The rows of a group lie close to one hidden flat surface of 12 dimensions, which passes through zero. Surfaces can cross.
Known rows, each followed by its group:
26 1 2 -19 -17 16 -3 -24 38 15 12 0 -2 6 1 35 -14
F
-3 4 12 4 -21 -6 -7 -18 58 8 28 -3 18 -45 41 -27 19
D
-18 -23 12 1 34 5 23 20 17 -16 31 32 -17 -58 5 2 41
N
-17 55 -14 -14 17 25 14 -17 28 30 -10 -22 -61 -11 9 22 0
N
-34 16 -16 -27 -10 37 21 16 -57 -20 -16 27 23 4 -2 2 -5
F
-10 -17 6 -13 1 -12 -8 14 -14 16 -5 -18 41 38 -29 -11 -1
D
70 -42 38 -33 18 6 58 -24 30 -47 35 71 -19 -55 -2 30 22
P
0 9 67 -43 -68 -77 6 41 -17 15 -42 24 -83 -6 52 4 0
F
0 -18 -6 -32 1 11 15 39 27 -17 32 19 11 -31 -16 5 14
P
-7 3 -12 -35 7 -34 -35 -7 6 7 21 -34 3 -22 18 4 9
P
0 -64 -20 -3 1 81 -32 28 -11 26 -19 -17 2 25 -39 -41 -27
P
-26 5 -17 20 2 42 7 -40 68 8 -14 30 39 -11 -6 16 23
N
47 44 -35 -28 -19 17 -15 -14 -6 -69 -10 -17 -28 -46 -15 -24 -38
N
11 22 55 65 28 40 59 -4 -2 50 -17 -6 -39 50 -16 -33 11
C
22 -19 26 1 75 -32 0 10 14 -10 -11 46 10 24 -14 30 45
C
-32 14 9 -31 -5 8 -26 17 -45 26 22 -30 26 -22 5 47 29
F
32 -22 -58 -15 -53 -25 -54 -34 2 -53 -19 32 34 -8 33 33 -41
D
-7 -17 39 51 4 21 36 -14 19 4 1 22 -10 -31 -17 7 25
P
-23 21 -55 11 42 39 34 12 38 -48 11 61 14 -19 -27 40 6
D
-29 -5 -13 -28 -48 -27 14 -23 -49 -7 -4 -3 26 14 14 -22 -19
P
41 9 -3 2 13 39 6 -2 18 -5 -30 58 7 -4 53 11 26
D
0 -47 -27 8 18 -8 -28 5 -24 -17 32 -1 -56 -31 -17 -4 19
N
-26 -4 14 -3 32 -46 53 23 31 -26 14 33 5 -19 -1 27 3
C
34 29 5 -10 11 6 -2 12 -26 10 -4 -19 15 18 20 22 -2
D
-33 -85 10 25 -44 -16 -9 -8 39 36 54 -3 25 -18 -17 29 12
N
0 18 -11 -4 11 46 -13 -7 -28 34 4 8 4 17 17 17 50
P
88 -17 22 7 -25 3 -4 16 -29 -27 -22 28 42 44 0 12 -22
D
0 -54 28 52 -60 25 20 -33 -7 -23 -23 63 -6 -47 10 11 -1
C
-9 24 -30 15 26 -6 -23 7 -16 -25 0 -7 21 36 -13 -38 -11
D
29 -30 -1 46 18 41 -5 -15 57 -2 19 15 -25 -49 8 -10 22
F
-23 -4 0 41 15 -37 -3 -23 37 -31 9 18 -36 2 -34 -39 -4
D
-27 -31 -2 -36 28 14 14 28 -48 -5 5 -13 18 10 -48 -40 3
F
35 -16 2 21 -46 41 -55 -11 -34 45 -28 -31 -7 53 10 -13 -29
P
15 43 6 -2 -13 6 30 44 -10 13 18 4 7 20 59 39 -37
N
28 -49 26 -29 15 -9 35 -51 6 -7 -24 38 -45 1 -1 -13 -16
P
-15 -22 -24 -35 -23 13 -34 -8 29 1 30 -14 3 -58 14 1 10
C
11 26 -2 -16 19 7 -2 -7 20 5 -7 -8 -34 -10 -7 3 5
N
-20 28 -10 4 12 -11 58 46 -21 -27 -8 8 -10 20 11 -47 -33
C
15 3 -28 16 11 38 9 29 -23 -41 16 13 5 9 -48 4 -30
D
-1 -3 8 1 -15 -34 6 11 14 -10 13 -3 21 -4 -7 10 -5
F
2 5 8 -7 -15 46 21 -2 -14 2 -3 17 -33 -17 7 11 -7
F
-20 -11 4 37 -31 14 32 -12 -7 -19 3 23 -19 -34 -1 -8 -9
N
16 37 -38 37 10 21 -48 26 6 -30 10 32 70 -2 25 9 46
P
-11 12 -11 0 14 -59 26 -30 0 -50 -19 48 39 9 15 -6 3
P
-28 26 -15 8 -27 57 -3 -13 -22 21 0 -23 1 -30 41 -6 -10
N
27 46 -21 -22 14 -66 -3 -5 -22 -54 -18 -20 -2 23 -37 -6 -26
N
21 -8 36 2 16 -2 -1 -19 -9 23 -24 15 -29 26 5 -2 21
F
-8 17 -12 -14 8 -5 16 19 7 -25 26 -11 13 -24 -6 -30 1
C
27 -28 31 13 -20 -34 30 4 25 -23 10 4 8 2 -31 -15 -22
F
-68 30 14 -28 6 20 2 -21 -22 49 -17 -69 46 -9 -12 -25 11
N
-12 24 10 -14 -2 9 1 38 -11 1 25 5 16 -35 7 60 32
F
25 -17 25 24 26 52 15 -23 18 -22 -27 31 29 -10 -66 -20 37
N
-21 -19 27 24 10 24 42 -1 44 12 9 33 -40 -49 7 0 26
C
58 -3 -8 41 -43 45 -9 -15 48 32 -40 38 -7 77 27 23 -45
C
34 39 20 6 -12 1 1 39 12 12 30 -41 115 43 22 -60 2
D
11 -5 -27 -14 -64 13 -19 -4 59 7 -3 0 -22 -8 61 -73 -39
C
84 6 25 -4 10 -51 -10 26 -37 -48 -4 8 -13 15 24 -25 -26
C
-33 -30 -2 -7 -28 38 -18 -12 -34 21 -5 -18 -11 -24 -23 -5 12
C
27 1 20 -73 24 16 -26 -7 38 45 32 -15 -27 -12 1 62 29
F
20 -53 17 -7 -21 23 16 -32 72 3 33 9 -2 -50 -17 29 -14
P
-28 31 9 27 53 -15 -1 36 15 28 -11 -52 -25 28 -45 10 -20
P
-3 -41 20 11 58 29 5 19 24 -4 8 -16 -32 -41 -43 -16 -7
P
23 36 45 41 18 13 35 -18 -17 4 13 -7 6 -28 25 20 28
D
74 21 27 -11 -10 7 -3 23 -6 -14 23 -36 -37 -4 6 -73 -15
C
-64 -7 14 -15 -5 -31 18 -27 6 60 -56 7 -25 26 29 -3 24
D
57 1 -20 -9 12 30 -39 -4 9 -8 8 -20 4 15 -45 20 -5
N
5 14 -29 3 21 -4 -40 3 -11 0 -46 17 -20 61 24 -66 -4
D
-4 -14 -32 -41 -24 57 -22 -45 -20 -7 31 -22 0 -53 22 -7 -21
F
8 16 12 -3 4 56 36 15 22 14 -8 27 -44 9 -45 23 14
C
35 -21 30 47 -31 -15 21 9 7 -35 22 -1 12 -34 -14 -10 -13
F

New rows. What belongs after each?
9 -9 17 -49 -26 6 10 33 26 -11 51 -30 27 -63 -9 10 -16
N
18 -24 13 -11 -36 28 -24 -2 -2 24 26 -43 4 -11 -21 -24 -4
C
-28 -25 1 -15 14 -12 31 -11 8 -16 -2 36 23 -38 -15 54 24
D
-26 -3 2 -29 0 -29 11 48 -23 -14 30 5 53 -10 41 -4 -5
N
23 1 -4 -24 35 1 -6 -8 31 -12 -24 53 -5 22 14 6 19
F
29 19 29 -11 -16 -47 -5 8 -20 -24 9 -20 -13 -35 53 -56 -2
D
21 -19 -38 19 -2 5 -57 -7 52 23 -2 -17 3 16 18 -22 -6
F
-13 -41 -6 -25 -45 10 -30 -31 60 36 -29 -13 -7 17 -43 -26 -8
N
0 -14 5 -8 54 -42 -31 -20 29 23 -43 2 -12 48 2 -14 13
P
6 2 -16 27 -12 -21 21 5 24 -16 -3 39 19 46 -17 29 -19
N
17 16 -15 43 -39 24 -58 31 47 17 -4 24 40 22 24 9 31
P
-11 -42 31 27 -31 -34 13 -15 -15 -14 11 9 -9 -54 28 28 -15
C
10 -47 24 -18 -10 -4 10 1 -22 -13 18 4 22 -21 -18 -14 11
P
-19 -15 -37 -8 9 56 -2 27 -2 -28 18 27 45 -35 10 -10 9
N
25 12 57 32 -27 -6 27 -36 39 8 -7 8 -22 0 -18 -39 22
C
-23 -9 8 5 39 38 -6 -11 62 41 -3 28 -5 -21 33 -29 67
D
-24 20 -34 -26 -19 52 18 -3 -13 25 31 -46 -18 -19 -5 31 -38
P
18 -29 16 -18 -27 -1 -23 17 -14 14 -15 0 -3 11 27 -35 -11
N
-16 24 8 -7 -4 -29 9 12 -5 39 -34 8 -53 49 55 -7 -14
N
10 14 35 -1 5 61 15 -3 6 14 15 -6 1 -61 30 0 22
N
-25 36 9 36 -21 -15 33 -41 23 -9 -32 25 31 36 -27 -28 12
C
-1 4 37 14 -38 -31 2 -37 -20 9 12 -13 -22 -39 35 0 20
P
23 -58 -25 -3 -42 42 -9 -29 11 -18 -19 56 -10 -32 -9 80 -17
D
17 -12 3 14 37 6 -2 28 -11 -19 -14 14 34 40 -38 -8 -1
P
22 -18 20 28 -3 -6 -8 -18 -3 13 -18 11 3 26 8 19 -3
C
-37 21 17 -5 7 -29 38 13 -27 13 15 -30 -32 -11 -13 37 -12
C
-19 3 -2 25 24 -15 11 -8 26 14 38 -56 -24 -35 -14 -8 0
F
15 29 23 -42 -36 -11 15 1 23 -26 10 -22 18 -51 16 -8 -29
N
5 16 4 5 36 46 -14 14 -26 26 -21 20 -7 15 53 -13 25
N
31 -8 3 42 25 -13 -38 -28 11 -41 44 -5 4 -33 -26 4 8
D
-29 -2 1 -35 -45 -33 23 42 -64 -4 11 -51 -2 14 -37 9 -60
C
38 43 11 -39 -5 -35 6 24 -12 -45 -10 -2 8 3 18 -14 -34
N
47 34 38 3 15 -44 11 29 -19 -25 0 -7 2 21 22 -49 0
D
27 -15 19 5 30 0 1 17 5 -22 28 2 19 -30 2 -29 21
C
-11 8 -17 3 3 10 18 17 -4 -16 12 -1 8 -14 10 -10 -16
C
100 12 59 29 -25 43 14 -9 5 -23 11 12 -42 -22 -23 -17 11
C
-25 -14 -51 -23 8 34 -13 21 -40 4 -22 0 -1 50 -50 26 -29
D
-18 28 -38 -27 26 -33 -15 -24 66 -7 -12 48 0 -3 48 11 34
P
36 25 3 31 -50 33 -6 -32 -40 -31 -12 -19 32 -21 19 -13 -39
N
8 36 -23 -54 9 -7 7 40 -33 -41 -10 10 -73 -24 12 -14 -16
C
-17 30 -28 -19 5 29 -16 3 -18 10 16 -47 42 20 -49 -7 9
C
24 -4 -29 -7 9 -6 -35 8 -3 -17 -31 -2 2 34 6 -28 -41
P
13 13 -26 -7 45 30 -11 27 -1 18 11 -12 -7 19 20 3 -3
C
-57 -40 -9 -24 -9 7 -19 -3 18 60 11 -36 -5 -9 7 -2 3
C
-6 -78 -6 -20 -42 5 -15 35 13 24 14 -2 19 2 1 37 -43
C
-34 -71 9 -20 -5 -6 -7 14 -22 3 7 -17 5 -11 -69 -46 16
N
17 9 11 26 -3 36 18 -9 40 21 -5 15 -25 9 10 -5 -1
C
-35 1 2 0 6 -29 -6 -41 6 31 -5 -17 -28 -4 -4 51 7
D
19 -38 12 -26 -42 0 -51 -15 30 50 -32 -6 -38 35 11 -30 -4
C
-18 -13 6 -9 22 14 -5 21 -11 30 -7 -23 -11 24 -28 -10 6
P
-33 -19 -37 27 -7 24 -23 -39 -45 -16 -2 -4 39 -19 -12 23 -5
D
11 -5 18 -13 -33 40 3 1 27 40 13 -30 -26 3 -38 2 -1
C
30 27 16 29 -37 -5 -30 46 -37 3 -16 4 -3 35 18 -21 10
P
21 -26 28 -45 1 -40 4 -11 15 14 4 -23 1 39 -35 -4 -24
F
23 62 -38 -53 -2 -22 -6 8 83 -34 46 -21 15 -28 13 -48 -1
C
-13 -20 -11 6 -6 31 4 21 -41 -16 -31 20 -56 15 -19 -46 -20
D
-22 5 -40 -33 31 61 -31 20 -71 4 -28 4 -9 21 -46 15 25
C
-67 26 -29 3 48 11 1 -13 -24 11 -12 7 25 -2 8 7 47
F
13 -1 4 -2 -71 -8 2 31 8 14 -15 -9 -42 15 11 -14 -45
F
35 -26 28 14 -4 -26 -25 0 25 -13 39 -21 27 2 -41 -10 -2
D
-38 -4 30 -7 -14 15 27 16 17 43 10 6 -26 -28 50 0 11
N
-44 -18 -9 -7 -36 60 7 29 -4 45 8 -8 -1 1 -20 -10 14
P
-18 -4 -17 -15 -21 -2 -27 -24 -15 -9 -15 8 1 -18 4 5 10
C
-5 -23 -29 17 -32 38 -39 41 -16 -10 -27 -7 7 13 -4 -54 -38
P
-29 16 -11 16 -1 -35 10 -26 32 1 5 0 28 -1 26 8 -3
C
5 18 -17 16 52 -19 -13 -68 60 0 5 4 -42 -35 43 -4 24
F
-27 43 -37 19 24 -33 12 12 -25 18 12 -4 -73 26 36 40 -12
N
22 18 -44 -11 30 -24 -52 -4 69 -44 16 11 13 -44 40 11 0
P
-21 26 -15 -70 -38 8 17 -35 -14 1 5 -10 -5 3 14 19 -42
F
31 0 2 8 24 -54 -31 -27 -6 -28 -45 43 -9 31 26 -11 11
D
14 11 13 -24 -43 -45 7 3 1 15 -1 -3 9 44 4 15 -11
P
